The rows come from 4 hidden closed curves, with some noise, and rows from the same curve form a group. Each curve winds through 6 dimensions. The rows are also pushed far along 5 directions, which tell nothing about the answers.
Known rows, each followed by its group:
[-30  11  12  17  10 -13  -4  17 -14  -8  11  -7 -39 -18 -10  51   4]
k704
[-61  -2 -22 -31  -6  35 -36 -18  -9 -40   8   0  28 -33  -7 -37  -1]
k460
[ 34 -17  16  -5 -21 -21  47  -7  10  23  -8  27  10  -4   0  -5   5]
k460
[-21 -16   9   3 -22  12 -11   0 -11   4  -1 -36 -51 -26 -36  41  13]
k704
[ 15  52   5  12   1 -13  19  -2  36  -8 -11  43  21  46  27  31 -13]
k460
[-31 -16  10 -20 -55   7  10  -6  -9  -3 -45   1 -35 -16 -15  10  21]
k667
[ 55  14   2  28  50  -3 -37  54  23  17   4 -41 -25  -3  15  -5 -16]
k174
[ 17 -38  18  10  28   3  34 -23  -9  42  25   0   1 -29 -23 -29  46]
k460
[-14 -42  23 -21 -22  11 -13  -7 -16  24 -20 -22 -23 -51 -23 -23  30]
k667
[ 20 -17  10   3  -8 -11  25  -8   6  43  -5  17   5  15  15 -21  25]
k174
[-21 -10   2  29  40   5 -42  19 -37 -33  46 -51 -19  -4 -36  40  -2]
k667
[-22  22   0  -3 -29   2  48 -33  37 -20 -25   2 -11  -8 -34  45   0]
k460
[ 35   5  28  36  37 -55  50   5  -2  54  15  22 -15   8  21  33  21]
k704
[  8  17  -1   4   2  15  -8  -3  36 -24   9   4  37   6 -12   2  -2]
k667
[ 42  -7 -21  10  36  -1 -48  33 -16  24   9 -55 -40   9  19 -25 -16]
k460
[ -1 -30  -6 -15 -14  -6 -17  17 -26  27  -3 -22 -40 -34   9 -18   3]
k704
[ 33  -6   6  17  22 -16 -59  47 -25 -12  31 -29  -7   8   3  25 -17]
k460
[ 32  21  18  45  21 -20  22  36  22  22  19  38   3  50  31  23  21]
k667
[  7   4   4  10   5 -17  11 -12  -8  -2   6 -20 -32  13 -24  32   6]
k174
[ 23   2   7  13 -23  -4  44  21  50  38 -45 -14 -42  10  15  -4  -8]
k667
[ 10   7  -6 -22 -48  11 -21  19  47   1 -43 -22 -12 -16   7  -8 -21]
k460
[-22  -9  10  17  48   7 -18 -14 -35 -28  51  -4  31 -27 -33  25  17]
k174
[ 64  -1   9  35  39 -26 -51  70  -4   7  42 -17   3  28  23  12 -18]
k460
[  6 -36   4 -16  -1   8 -45  22 -19  -6   1 -53 -24 -43 -16 -22 -11]
k174
[ 38  -6  22  26  16 -19  44  -3  27  56  26  26   5   0   8   7  32]
k704
[ 27   8  13  23  22   1  14  30  21  29   1  15 -20   5  26  -5  15]
k667
[ -1  32   7  29  14 -13 -38  54  21 -13   8 -25 -34   3   4  54 -17]
k667
[-28  12  -8  -4   3   4 -35   5 -26 -65  19  11  32  17 -15  12  -9]
k667
[  8  11   6   6   5  -3 -19  14  22  12 -29 -17   2  15  20 -11  -6]
k704
[ 31   1  -9  -9  12  25  55 -38  38  31  -6  28  25  -6  14 -52  10]
k667
[ 45 -19  19  12  12 -20  47  -8  17  55 -11 -18 -30 -18  -8  -5   7]
k667
[-16  19 -34   2 -15  -8 -61  36  -6 -52  -4 -36   6  40  15  24 -42]
k704
[-18 -24  12  15  20  -7 -22  15 -61 -17  15 -24 -40   7 -26  15  23]
k174
[-31  26 -18   6 -17  23   5 -11  22 -63 -10  15  58  36 -15  24  -9]
k174
[ 30  26 -11  12  23 -10  32 -40  35  20  41  38  64  28  11  -1   5]
k460
[ -7  15 -14  -1 -16   9   4 -13  10  12 -40 -10 -13   4   3  12   7]
k174
[ 11 -43  13 -33  -1  -1 -13 -20 -48  15  -4 -12 -11 -51 -15 -28   8]
k460
[-37   8 -17   3 -41  -3  49 -28  24   5 -16   2 -21   9 -15  28  14]
k460
[ 20   0 -14 -10 -46 -18   6  31  27  35 -40 -22 -56  -9  27   6 -21]
k704
[  2   4 -31 -15  -7  18 -34 -22   7 -26  12 -24  41  17  -7 -15 -21]
k704
[ 36   1  17   4 -13 -33  19  35  23  28 -36 -36 -86 -15   0  19 -19]
k174
[-73  -2   6  -2 -41  -6 -16   8 -32 -45 -15 -12 -32   2 -30  57   2]
k667
[  6 -23  -3  -6  59  10 -23   2 -41 -16  36  -7  22 -30  -4 -53  -5]
k704
[-49  31  -8   2 -35 -20   1 -11  10 -43 -18 -11  -2  12 -16  77 -15]
k704
[ 37   7   0  16  24 -26 -11  19  19  29  47  13  28  20  34  -9 -11]
k174
[-25  -5   5  23  30   0 -33  12 -49   4  14 -20 -19 -16  -7  42  23]
k174
[ -9 -11 -20 -23  17  40  -8 -45 -12 -10  -4   5  52  -9 -10 -67  19]
k174
[ 39  29 -24 -10   9   8 -42  37  45 -28  -7 -15  24   5  25 -28 -56]
k460
[-36 -24  17  22  51  25 -46   1 -64 -11  61  -4   5   4 -22  -2  36]
k704
[ -8  36 -30   7  12  23 -37  14  21 -24  16  12  36  55  31 -22 -29]
k704
[-22 -11  -8 -40  -4  15  39 -58 -23   1  -8  47  25 -31   1 -48  17]
k667
[-10  -1   3  -7 -31  -1  26   1   6  27 -56   4 -34  -8  13  -1  11]
k174

New rows. What belongs after each?
[ 38 -12   6  10  29   6  31 -24  22  40  19  10  24  -3  -1 -40  27]
k460
[-45  -9 -16   5   6  15  17 -33  -7 -11  37  13  30   1 -20 -12  29]
k460
[-38 -32   2 -33 -41  24 -20  -5 -11   0 -30 -17 -18 -46 -14 -33  17]
k460
[ 28  43  22  32  25 -31  35  10  21  19  10  57  12  48  34  36   7]
k460
[  5  26 -31  -5  21  14 -42  -8  22 -12  28  -2  62   7  24 -18 -26]
k174
[ 23 -21  -9 -16  29  11 -49   5 -21   8   9 -47 -24 -19  -6 -54  -2]
k174
[-30   9 -31 -16 -30   7  -6 -16   1 -24  12  12  23  16   4   3 -13]
k704
[  8  31  -4   8  29  -3  11  -6  28  17  20  42  36  16  34 -22   4]
k460
[  5   8   2  24 -17 -17 -11  25   8  13   0  -5 -11  41  14  38   6]
k174
[  25  -19  -19  -22   36   24  -24    5  -12   -9    3   -1   37   -3
   22 -105  -13]
k174
[ 19   1  -1  17  29  10 -31  38   0  19  -6  -6  -2  14  29 -36  12]
k174
[-27  15 -14  14   8   2 -16  13 -18 -59  15   1  22  31  -8  28 -18]
k174
[ 17  13   7  11  -9  -9   7  12  18  44 -33 -14 -55  15  19  18  12]
k460
[ 51  21  15  47  67 -34 -12  51  15   7  60   3   2  32  21  13 -11]
k174
[-18  -8  23  29  -8 -21  14  15 -24 -25  10   0 -16  31 -31  58  17]
k667
[  1 -19  26   3   3  -1  16 -31 -23   7  21  20  15 -13 -31  18  46]
k667
[  4  14 -32 -20 -59 -13  36   1  40  10 -48  -5 -25  11  18  -1 -34]
k460
[ 48  -7  29  34  29 -15  63  11  42  67   3  18  -5   6  18 -23  21]
k667
[ 23   8 -16  30  30 -16 -48  51 -11   7  50 -13  -5  35  32  11 -13]
k704
[ 25   5   4  16 -15 -20  19  18  20  -3  -3   1  -6  41   4  17 -11]
k174
[ 23  21 -13  -4   0   8  58 -49  41  31 -29  38  42  24  14 -36  18]
k174
[ 40 -17  24  15  25 -34  36  30  -7  39 -16  -9 -48 -23  11  -1   2]
k704
[ -4   5   4  -4 -42  -6  29   9  10  37 -60 -15 -81   5   9  21  -6]
k704
[-50  -2  -4   6   4   4 -48  -1 -41 -38  26 -38  -8 -28 -34  69  -4]
k174
[ -3  13   7 -14 -43 -24  28 -17  17  -8 -35  11  -3   3 -17  30  -8]
k667
[-42  -6  20 -18 -16   1   6 -37 -31   4 -15   2 -32 -42 -26  33  27]
k460
[-36   2   0 -15 -33  -9 -22  -4 -26 -50 -11  -6  -2   1 -31  38  -5]
k667
[ -5 -43  25  29  21 -15  25 -14 -47  14  60  13  13   1 -35  20  55]
k460
[ 38  32   1  34  40  -8 -15  38  29   7   7 -27 -31  17  10  26 -13]
k460
[ 22  -2  36  42  31 -29  28  15   7  54  32  29   1   7  13  27  42]
k174
[ 16  16 -20  -5  26  38 -21  -7  28   3  16  21  57  35  32 -76 -12]
k704
[-15 -12 -18 -32 -48 -11   7 -15   1  -9 -43 -12   3  -8   5 -13 -14]
k704
[-16  13  -1  28  13  -9 -44  48 -21  -2  15 -18 -42  30  17  36  -7]
k704
[-18   2 -14 -32 -41  15 -14   2  31 -12 -37  -4  -4   0  11 -49 -10]
k174
[ -7  15 -25 -19 -22   3 -69  24  23 -19   5 -37  -9  13  16 -16 -32]
k174
[-30 -22  -2 -39 -13  34  50 -74 -10  17 -14  47  35 -18  -6 -75  23]
k704
[ 36 -16  25  21  61  -8 -25  23  -9  45  13  -5  14   0  30 -51  19]
k704
[-35 -12 -27 -50 -42  41 -37  14  12 -30 -41 -25 -17 -50   2 -59 -29]
k704
[  5  -2  34  31   8 -40  58  14  -6  36   1  35 -26  16   7  30  27]
k667
[-21   1 -15 -15  13  32 -46  -4  -4 -44   2 -35  14 -34 -24 -11 -14]
k174
[ -8  32 -13  -6 -15   9 -16  -4  45 -17 -35  -6  34  34  21 -11 -22]
k704
[-13  40 -11  29   1 -32 -40  41  11 -32   4 -31 -17  34  11  79 -30]
k704
[  7  -3   5   7 -20  -2 -25  44  19  22 -22 -23 -41  -1  17   1   3]
k460
[-39   0 -33 -50 -27  42 -49 -11  -4 -23 -38 -44 -29 -43  -5 -39 -37]
k704
[-40  -5  -1 -16  -7  24  -1 -17   4 -53   6  16  49 -17 -22 -20   0]
k174
[-11  20 -26 -31 -51   3   5 -29  36  10 -47 -18 -12 -12   5  10 -24]
k174
[  7  29   6   9   4 -11  62  -9  51  10  -6  56  35  19  23 -12  -3]
k667
[ -6 -19   3 -12   2  -4 -11 -20 -24  33   1 -23 -29 -33 -11  -3  21]
k174
[ 15  -3  -5  -7 -42 -12 -13  33  12 -14 -26 -20 -20   4  -1  20 -27]
k460
[-51 -19   5   9 -15 -14 -50  35 -54 -46  30 -31 -25  -3 -20  61 -10]
k174
[ 12  -7 -13 -18  -6  22 -37   8  12 -16 -34 -44   6   2   0 -40 -23]
k704
[ 11 -10 -13 -32 -27  -6  14 -13   0   6 -44 -35 -46 -29  -8 -11 -28]
k174
[ 25 -23  21   6  34 -30   1  15 -23  48  -2 -16 -31 -36  16 -15  13]
k704
[-39 -18  -4 -31 -28  24  27 -60 -20   6 -45  -1  -8 -33 -30 -14  34]
k174
[  0 -13   8  -6 -11   4   5   4   6  36 -20   4 -21 -13  15 -31  22]
k460
[-34  -6   2  12  15   0   3 -14 -43 -45  27  11  14  26 -28  19  18]
k174
[ -3 -15  25  12 -28 -30  45 -17 -12   9 -11   3 -18  15 -33  48  21]
k667
[ -5  14 -17  34  13  -6 -37  64   1 -43  19 -41 -32  30  -6  39 -26]
k460
[-44   2 -14 -13 -44   9  27 -54 -10 -19   3  17  15  23 -26  32  11]
k704
[ -1   6 -11   4   9  -6  20 -25   1  34   6   1 -14   3   5   1  14]
k460
[-26  -4   0 -18 -17   7 -26   4 -14 -47  -5 -20  -7 -34 -29  21 -18]
k460
[-20  35 -23   0  24  12  15 -30   8 -34  34  46  54  23  13  -3  -8]
k667
[  0   8   4  -4 -18  -7   7 -14  -1  -3 -18 -25 -44 -24 -30  54  -1]
k667
